All groups share one centre, and each spreads out both ways along 10 directions, with some noise.
(in the rows, 128 means zero)
Some rows, each with its group after it:
[163 144 139 133 163  76  65 132 152 143 146 136 103 101 162 129 133 151
 120 133 126 128 160]	Q_222
[155 115 134 111 140  76  59 139 145 114 138 160 112 127 159 112 138 140
 168 116 129 145 131]	Q_222
[132 144 145 136 104 101  79 136 140 125 148 131  95 108 106 148  80 156
 119 130 183 110 139]	Q_697
[183 163 164 139 144 198 139 108 108 170 150 195 147 106 127 135 137 104
 111 154 109 131 108]	Q_222
[105 119  78  50 100 112 163 133  99 135 143 124 160 125 148  92 133 101
 132 113 151 126  90]	Q_233
[188 141 180 110 132 155 190  92 168 120 109 204 162 112 126 118 147 167
 168 103  84  58 150]	Q_222
[101 143 131 102  96 150 125  94 119 130 111 167 133 119 134 124 141  99
 135 126  75 113  97]	Q_233
[152  98 106 131 157 144 104 155 157  85 133 109 180  97 104 140 136 144
  83 111 133 120 188]	Q_189
[174 105 114 149 147 159 145 146 121 174 168 179 145 130 138 113 196 151
 108 145  67 159  98]	Q_697
[171 144 168 138 129 132 133 127 168 129 144 137 128 104  88 124 123 162
 112 130 155 118 126]	Q_697
[105 154 104  96 105 102 132 116 114 140 163  61 101 137 126 104 111 106
 101 104 143 125  98]	Q_36
[108 163 153  78 115  50 120 122 174 139 101 142 141 127 136  38 120 132
 136  85 124  45 155]	Q_36
[129 129 123 141 113 107  76 139 130 120 163 129 125 133 128 143 135 150
 105 128 100 144 112]	Q_233
[114 128 127 167 115 184 132 111  58 156 126 187 106 173 153 174 119 105
 163 152  76 145 104]	Q_233
[131  67  72 121 127 127  85 175 110 111 123 158 101 113 176 114 138 125
 172 133 150 116 178]	Q_36
[160 136 134 139 163 165 109 171 133 126 121 155 158  51 155 144 134 125
  87 201 184 120 187]	Q_885
[173 147 168 114 149  97 155 112 119 161 144 173 144 163 153 114 141 140
 170 126 117 157  84]	Q_36
[111 175 166 127 117 139 173 130 113 120 115 141 174 146 158 122 145 120
 121 178  96 129  91]	Q_885
[176 156 170 131 183 189 158  82  98 178 116 188 160 115 133 162 128  77
 136 152 127 175 106]	Q_222
[117 141 144 105 151 142 161 113 120 133  85 162 186 127 146 115 149  91
 139 140 103 134 125]	Q_697
[154 100  91 131 109 136 157 134 108 148 157 132  58 118 163 135 135 168
 158 126 131  91 148]	Q_36
[161 137 169 144 160 163 126 116 126 115 113 145 146 119 102 164  89 111
 144 133 179 141 149]	Q_697
[127 131 139 135 131  99 112 107 176 130 107  97  59  90 121 121 122 152
 135 111 141  88 169]	Q_233
[138  90 124 128 125 173 143 122 184   8 118  50 173 106  50 171 142 146
 106 100 130 146 133]	Q_189
[203 177 173  99 150  95 116 136 148 126 182 141 147 119 178  91 154 133
 129 148 128 146  98]	Q_36
[134  86  96 102 108 130 155  86 139 162 129 132  60 100  85 142 108 154
 152  63 154  93 139]	Q_885
[147  80  75 161 122 199 140 172  85 166 160 176 130 119 123 136 139 139
 105 149 129 118 151]	Q_697
[104 127 101 107 115 164 171 139 115 142 104 142 152 103 140  95 137 105
 110 138 129  73 159]	Q_697
[177 123 140 129 160 162 165  75 129 131 130 133 122 116 110 178 111 132
 147  83 112 108 163]	Q_233
[110 147 124  82 141 105 180 115 143 115 110 110 222 148 122  85 141 113
 101  81  81  94 143]	Q_189
[147 162 146 129 122 162 140 139 114 179 149 192 159 105 140 111 146 128
  88 175 111 115 108]	Q_697
[ 86 128 113  95  81 146  84 129  99  95 124 148 138 146 134 113 128  69
 150 139 121 162  62]	Q_697
[163  99 115  72 115 143 192  54 179 148 146 121 122  70  51 155 160 162
 107  65 118 139  75]	Q_222
[173  51  67 159 154 138 131 165  90 110 185 100 125 164 130 196 122 171
 142 108 150 181 148]	Q_36
[ 93  66  84 114 109 126 135 123 103 112 109 143 142 159 119 168 146 133
 163 105 102 179  91]	Q_885
[174 160 172  98 165 140 161 110 158 115 127 123 184 102 120 110 142 108
 114 127 147 138 122]	Q_36
[ 91 169 151 130 104 132 161 135 145  92 115  81 163 111 118 143 133 141
  76 172 129 120 109]	Q_885
[115 153 200 134 132 131 125  87 149  73  73 138 151 145 126 170 135 114
 178 146  97 171  89]	Q_189
[112 139 170 145 105 155 142  92 101 145 101 181 122 167 112 166 118 112
 175 151 111 178  51]	Q_189
[150 130 102 146 130 125 183 150  97 182 172  97  84 127 147 136 111 165
 107 146 175 110 142]	Q_233
[182  91 123 173 150 179 180 143  89 133 148 174 146 138 151 215 140 179
 147 157 113 149 149]	Q_36
[152 114 142 122 159  81 131 156 160 161 101 188 154 112 155  88 138 172
 146 128 145  81 193]	Q_697
[116 121  98 111  83 170 142 112 106 122 155 102  80 131 122 111 145  98
 136 124 106 138  69]	Q_697
[151 126 121 106 103 191 142  99  83 131 146 159  81 134 146 121 125  71
 189 128 130 138  79]	Q_222
[115 125 115  95  79  92 142 114 160 118 138 108  87 116 113 100 129 169
 134  90 123  74 123]	Q_222
[ 78 122 116 132  92 150 172 158 135  82  95 100 168 113 107 145 127 148
  95 170 156 114 130]	Q_885
[148 142 153 131 109 178 146 106 145 105 135 118 109  87  99 160 132 127
 114 156 150 144  91]	Q_189
[135 117 107 105  90 200 166 122  65 165 143 177  92 117 134 130 104  86
 164 157 184 133  81]	Q_189
[180 115 139 128 123 168 126 101 151 127 141 142  49  95 116 108 122 130
 169  98 138  78 155]	Q_233
[102 132 115 111 135 113 103 128  93 133  99 152 132 135 172 136 115  88
 156 136 127 132 146]	Q_697
[155 138 128  63 139  65 135 124 105 128 155 142 170 185 144  85  81 109
 183  59 171 123 120]	Q_189
[176 191 211 125 137  97 137  91 154 164 149 171 135 176 120  68 126 130
 163  96  88 112  81]	Q_885
[ 77  98  98 118 100  87 166 151 159  87  88  89 137 121 137 122 154 180
 124 131 112  92 153]	Q_222
[ 97 119  96 120  53 175 114 147 127 114 151 141 121 104  99 106 147 124
  91 147 110 109  84]	Q_36
[115 112 163 170 177 122 141 115 143 136  64 155 172 140 106 186 129 151
 133 140 118 161 154]	Q_233
[143 144 126 148  97 169 121 124 114 173 178 145  93 105  94 146 118 137
  80 149 143 131  93]	Q_189
[131 159 137 141 140 132  75 150 106 125 142 115 103 118 186 128 138  88
 119 192 130 169 111]	Q_222
[142 135 169 140 115 181 104 123 114  92 118 157 141 124  75 163  64  93
 154 140 210 150 112]	Q_697
[165 103 113  88 110 171 155  87 126 178 135 200  92  74 103 136 130 127
 149 105 148 110 113]	Q_885
[133 147 145 109 112  56 147  98 126 186 156 136  94 178 122 104 102 154
 159  81 133 127  80]	Q_189
[121  94  96  93  96 149 145 134 104  99 133 136 127 146 122 115 120 106
 170 110 155 136 100]	Q_189
[121 179 174 138 106 114 160  81 121 177 162 135 154 181  74 133 103 141
  99  97  94 144  50]	Q_189
[165 100 117 151 103 172 188 125 110 148 163 161 106 136 117 163 145 187
 140 135 108 122 105]	Q_36
[154 134 140 162 136 135 119 130 112 158 170 124 103 210 108  62 118 106
 155  86  99 132 103]	Q_885
[148 134 154 136 110 183  85 129 122  71 136 143 119 102 121 166 116 103
 144 171 160 164  98]	Q_189
[105 166 174 171 126 112 121 139 138 134 122 112 171 162  59 131  68 143
  84 125 165 118 131]	Q_222
[148 141 157 123 139 119 130 108 161 152 119 140 115 115  88  95  99 131
 136  92 166  91 152]	Q_885
[124 120 125 162 159  91  67 143 119 206 148 157 145 140  69 145  76 141
  73 101 176 155 150]	Q_222
[108  90 101 101 114  88 134 154 188 122 104 108 123  85  91  85 148 164
 112 115 174 107 147]	Q_233
[104  97 101 111 128  43  93 169 167 120 115  84  85 117 132  86 123 153
 145 121 202 133 155]	Q_233
[134 143 144 130 160  49  98 127 156 126 132 104 143 144 128 130 104 157
 119  92 133 122 163]	Q_36
[119 149 135  89 111 172 196  76 123 164  97 177 145  90 131 127 146 112
 126 119  81  75 127]	Q_233
[146 134 128  92 136 174 154  82  92 170 123 174 117 109 150 138 143  74
 160 138 122 165  76]	Q_222
[161 145 152 139 150 116  83 146 114 136 130 199 134 114 201 147 147 133
 149 184 105 142 140]	Q_36
[157 155 147 149 118 187 139 139 134 146 162 130 127 120  87  79 124 107
  94 140 148 109 113]	Q_885
[100  69  90 136  81 200 118 200 118  82 123 166 190 132  67 105 139 115
 106 163 166 152 102]	Q_885
[184 120 170 156 146 137  81 147 152 125 133 181  96 128 128 102 132 131
 179 143 153 142 128]	Q_233
[151 144 147 142 123 167 191 134 116 151 135 156 128 143 134 100 121 136
 145 144 135  83 132]	Q_885

New rows. What belongs after each?
[140  89  67 105  99 197 126 113  84 197 179 175  90  98 100 133 148  97
 107 121 124 161  65]	Q_222
[178 125 112 115 136 120 123 120 101 143 172 132  74 134 170 124 108 125
 170 101 147 103 153]	Q_233
[ 83 136 143 141 101  97  69 120 174 125  99 133 122 107  78 127 116 147
  94 113 114 102 139]	Q_36
[210  87 115 129 120 190 186 121 124 161 170 195 100 100 107 143 135 175
 157 112 147  97 134]	Q_885
[ 81 174 143 154 108  89  97 159  94 127 114 110  89 171 181  98  75 110
 154 157 154  82 159]	Q_222
[158 162 129  98 129 110 150 122 157 157 169 104 140  92 113  93 135 144
  70 111 138  94 132]	Q_189
[137 137 121 113 136 151 141 119 103 152 120 167 116 107 181 125 158 100
 147 160 104 133 120]	Q_222
[136 126 147 157 129 189 162  92 114 139 114 157 125 130 101 169 127 126
 136 128  98 129 118]	Q_233
[179 120 137 139 150 209 206 127 128 160 138 155 136 111 122  90 165 119
 127 141 116 111 133]	Q_697
[162 112 115 121 135 100  92 139 147  86 185  84 153 134  91 153 120 155
  95  96 148 172 110]	Q_233
[141  98 102 141 144 174 150 150 105 107 112 137 112 114 188 147 169 121
 157 170 105 134 152]	Q_222
[103 131 125 104 126 105 123  89 139  89 106  64  91 129 124 149 100 106
 154  92 148 127 136]	Q_697
[ 97 150 134 118  84 195 178 126 110 144 113 143 150 126  94  83 124  85
 110 153 145 103  89]	Q_885
[141 107 123 120 114 178  88 170 143  97  96 218 142  58 166 109 166 123
 145 186 121  88 172]	Q_36
[132 114 129 107 186 102 127 115 110 131 105 118 170 161 131 140 112  84
 160 104 161 192 125]	Q_36
[ 97 163 126  95 130 103 111  94 130 150 104 111 103  76 158 147 127 101
 105 146 136 124 132]	Q_885
[130 137 136 162 178 124 104 127 111 169 129 115 134 121 122 171 109 113
  88 148 161 179 143]	Q_222
[141 131 156 132 173 155 147 146 112 116  91 183 213 114 165 175 150 118
 131 193 130 174 137]	Q_885
[ 98 111 101 152 115 149 107 155  79 121 131 102  93 160 140 136 102  91
 149 149 163 157 118]	Q_222
[174 114 142 120 109 169 182 107 125 113 123 184 114 138 132 115 122 149
 205  90 110  52 155]	Q_222
[ 58  99 123 143  97 135  98 121 130 104  75 127 119 148  91 143 133 110
 145 129 108 164  95]	Q_233
[ 66  95  93 101 105 148 135 119 112  75  78  93 146 128  94 157  80  90
 143  99 178 115 158]	Q_697
[139 112  83 111 109 125 160 127 126 172 147 146  92  89 149 121 137 172
 111 109 115  49 179]	Q_233
[196 150 164 127 139 190 129 103  98 160 148 226 122 131 152 118 121  96
 177 131 111 108 122]	Q_222
[109  82  99 145 107 151 139 169 120  91 114 138 138 143 135 126 145 145
 151 144 118 119 144]	Q_222
[ 99 149 123 156 104  93 101 138 120 154 153  86  72 146 105 120  63 139
  99 110 175  93 145]	Q_222
[198 129 162 145 135 163 119 128 160 108 170 131  98 117 100 102 144 131
 141 130 142 146 101]	Q_697
[138 102 119 154 105 191 102 133  68 127 145 175  95 146 112 180  87 105
 169 147 175 167  98]	Q_189
[118  91 107  92  69 133 168 114 157 135 132 163 148 122  53 101 137 173
 122  72 115  88  96]	Q_222
[ 98 105  95 117 103 136 187 112  94 156 126 118 122 167 103 127 108 126
 145  90 125 124 102]	Q_36
[ 82 119  68 127 100 119 178 104 100 168 135 105 108 113 141 182 124 170
  77 106  79  70 165]	Q_233
[152 129 170 175 168  85 103 152 148  88 105 116 128 162 142 140  84 167
 170 114 156  94 211]	Q_222
[152 110 132 104 153 143 177 102 158 107 109 101 128 138 128  90 181 106
 166  98  89 147 106]	Q_697
[108  88  82 119 100 192 187 120  72 117 110 130  78 147 158 136 125  94
 201 128 132 116 125]	Q_222
[118 108 104 126 147 201 209  87  89 137 101 101 127 133 120 164 127  84
 145 113 117 137 131]	Q_697
[ 80  66 101 116 111 112 121 161 160  96  90 105 144 132  68 105 139 132
 137 123 183 177 103]	Q_233
[153  92 139 175 154 126 136 138 189 130 113 115 112  95  70 159 135 201
 102 120 151 119 180]	Q_233
[157  84 129 102 117 169 151 128 112 118 122 174 113 122 111 140 128 114
 202 141 192 178  77]	Q_189
[ 93 143 137 103  84  68 169 105 163 161 108 130 108 102  99 132 104 192
 112 107 156  68 130]	Q_697
[108 109 125  81 117 179 182  84 121 144  63 216 181 104 123 124 157  99
 157 109  77  97 126]	Q_233
[157 107 151 126 109  55  65 162 184 122 151 186 129 132  99  98 142 201
 148 117 146 147  98]	Q_697
[191 128 168 145 173 196 238  89 130 171 110 159 121 120 114 127 142 127
 165 129 140 116 134]	Q_697
[154 123 125 178 189 131  55 146  86 177 155 134 110 139 132 169  89  95
 112 144 178 199 151]	Q_222
[130 146 134 151  99 128 107 149 130 124 178  76  75 136 107 115 117 136
 104 156 168 154  76]	Q_233
[124 125  97 123 145 121 175 122  55 174 134 128 107 164 187 157  96 112
 167 124 146 129 142]	Q_233
[136 126 134 146 104 128 128 136 128 164 146 165 112 109  93 159  93 178
 106 136 172 110 131]	Q_697
[139 122 152 136 157 100 139 144 142 122  83 184 167 135 169 122 138 159
 169 137 108  90 188]	Q_222
[153 115 153 129 166 139 114  94 119 112  98 162 143 153 131 163 116 103
 189 100 116 158 140]	Q_233
[114 172 151 126 110 127 149  98 138 182 103 156  60  86 165  99 137 134
 132 153 105  52 149]	Q_233
[169 156 184  84 129 101 146  76 155 154 115 211 148 107 131 136 142 151
 162 119 108 127  90]	Q_885
[ 90 115 117 126  77 103 103 174 115 108 124 151 134 186 137  64 131 129
 164 130 118 111 102]	Q_885
[ 88 125 124 125  84 164 146 138  96 104 116 134 139 162 114 114 119  97
 151 145 135 134  79]	Q_222
[ 96 142 119  99 127  63 153  93 116 187 109 149 111 141 181 128 162 143
 145 123  65 132 101]	Q_697
[114 102  97 131  74 145 109 143 147 101 166 104 119 108  56 141 118 162
  79 115 153 125 103]	Q_697
[111 155 117 127 115  97 125 152 123 113 134  98 102 101 198 151 142 155
 105 182 121 108 149]	Q_885
[ 94  80  72 145 129 122  95 153 115 165 145 111 132 123  77 155 124 135
  67 127 158 187 112]	Q_222
[161 126 164 103 116 160 127 116 130  97 125 201 170 146 117 111 142 108
 185 122 111 152  74]	Q_222
[131 153 159  96  83  71  87 150 178  79 130 162 138 125 162  64 159 161
 153 137  89  84 115]	Q_222
[121  96  78 130  81 131  83 159 101 167 156 164  30 103 159 109 132 137
 151 159 152 119 117]	Q_189
[134 105 109 131 104  99  72 147 147 120 167 124  97 146 104  98 132 148
 133  94 122 133 112]	Q_885
[164 129 147 130 161 139 112 126 136  82 145 117 193 138  93 161  95 128
 112  97 149 144 152]	Q_189
[108 135 106  98 114 121  67 107 128 142 144 126 110 101 128 130 144  87
  99 126 106 171  80]	Q_885
[158 138 143 131 101 118 144 142 167 163 160 162 122  95 104  93 150 184
  97 140 130  91 113]	Q_697
[133 142 142 160 110 230 160 126  91 148 150 153 165 137  65 141 113  93
  87 158 136 154  78]	Q_222
[113  56  69 131 150 117 125 158 126 124 103 124 128 110 151 158 168 154
 131 136 125 158 164]	Q_222
[ 91  61  86 136  76 148  84 168 118 113 121 190 140 143  90 118 141 140
 144 125 113 141 103]	Q_36
[ 98 140 124 102 114 122 163 116 100 184  84 182  96 117 186  95 136 104
 171 147 118  81 142]	Q_233
[118 139 136 133  74 145 123 139 120  89 145 124  99 158 119  97 105 119
 159 125 137  95 105]	Q_222
[ 78 124  68  89 109 133 166 124  82 134 133  62 122 143 138 108  99  77
 112  96 148 105 134]	Q_36
[106 138 163 181 110 150 107 142 132 124 125 121 115 149  88 142 131 129
 115 175 135 181  70]	Q_233
[157 162 155 135  60 206  81 148 122 104 188 150  89 102  81 100  94  97
 115 165 190 119  69]	Q_697
[111 121  96 129 111  52  78 152 132 189 155 156  93 144 152  79 144 163
 116 111  95 104 130]	Q_189
[163 146 183 150 138 180 118  74 148  96 134 120 117 127  75 168 118 109
 136 111 110 155  97]	Q_233
[118 119  97 135  70 161  81 179 135  94 145 168 124  79 146 115 154 152
  95 172 100  67 153]	Q_36
[107 152 141  94 107  69  99 109 162 105 123 113 123  90 142 156 143 159
 104 143 117 134 106]	Q_885
[113 156 141 118  87 107 175 110 143 139 129 110  92 131 124 104 115 160
 136 112 126  66 122]	Q_885
[ 78 141 126 100  57 187 129 113  77 124 118 170 130 138 110 125 102  65
 149 151 148 140  50]	Q_697
[ 85 135 106 109 123  64 109 123 120 152 103 126 115 116 166 143 106 144
 123 119 129  92 170]	Q_697
[134 110 112  93 143 149 162  97 101 154  94 184 136  79 178 196 148 123
 150 158 123 148 131]	Q_885
[145 113 113 156 132 209 148 123  96 177 157 156 146 114  71 161 124 112
  78 138 137 161 102]	Q_222
[127 102 121 131 144  75 125 178 149 128 130  89 135 135 109 111 122 156
 122 142 215 173 123]	Q_233
[153 120 113 148  78 210 134 167 126 138 184 158 124  92  70 106 129 144
  72 157 160  98 111]	Q_697
[140 109 116 121 125 116 115 119 120 159 130 159  89 140 128 103 116 126
 169  92 133 112 132]	Q_885
[133 171 176 142 110  70 103  92 122 157 165 137 111 188 103 140  88 152
 138 101 114 151  66]	Q_189
[142 113 133  97 145  78  78 142 151  86 132 119 153 144 123 111 122 114
 159 106 169 179 110]	Q_233
[195 156 148 125 133 102 104 109 159 156 185 129  67  88 139 123 134 167
 112 117 124  99 136]	Q_885
[ 70 155 121  97  88 104  69 131 110  92 104 114 111 112 144 127  66  83
 134 134 179  88 149]	Q_697
[164 160 192 146  90 199 164 137 154  56 136 158 179 143  95 102 139 142
 138 150  94  87 102]	Q_222
[120 114  95  96 140 120 195  92 120 130 122  69 128 119 113 164 104 133
 124  80 158 117 147]	Q_233
[157 177 205 117 136 134 141  90 121 148 123 186 161 141 118 141 118 108
 157 150 142 178  51]	Q_189
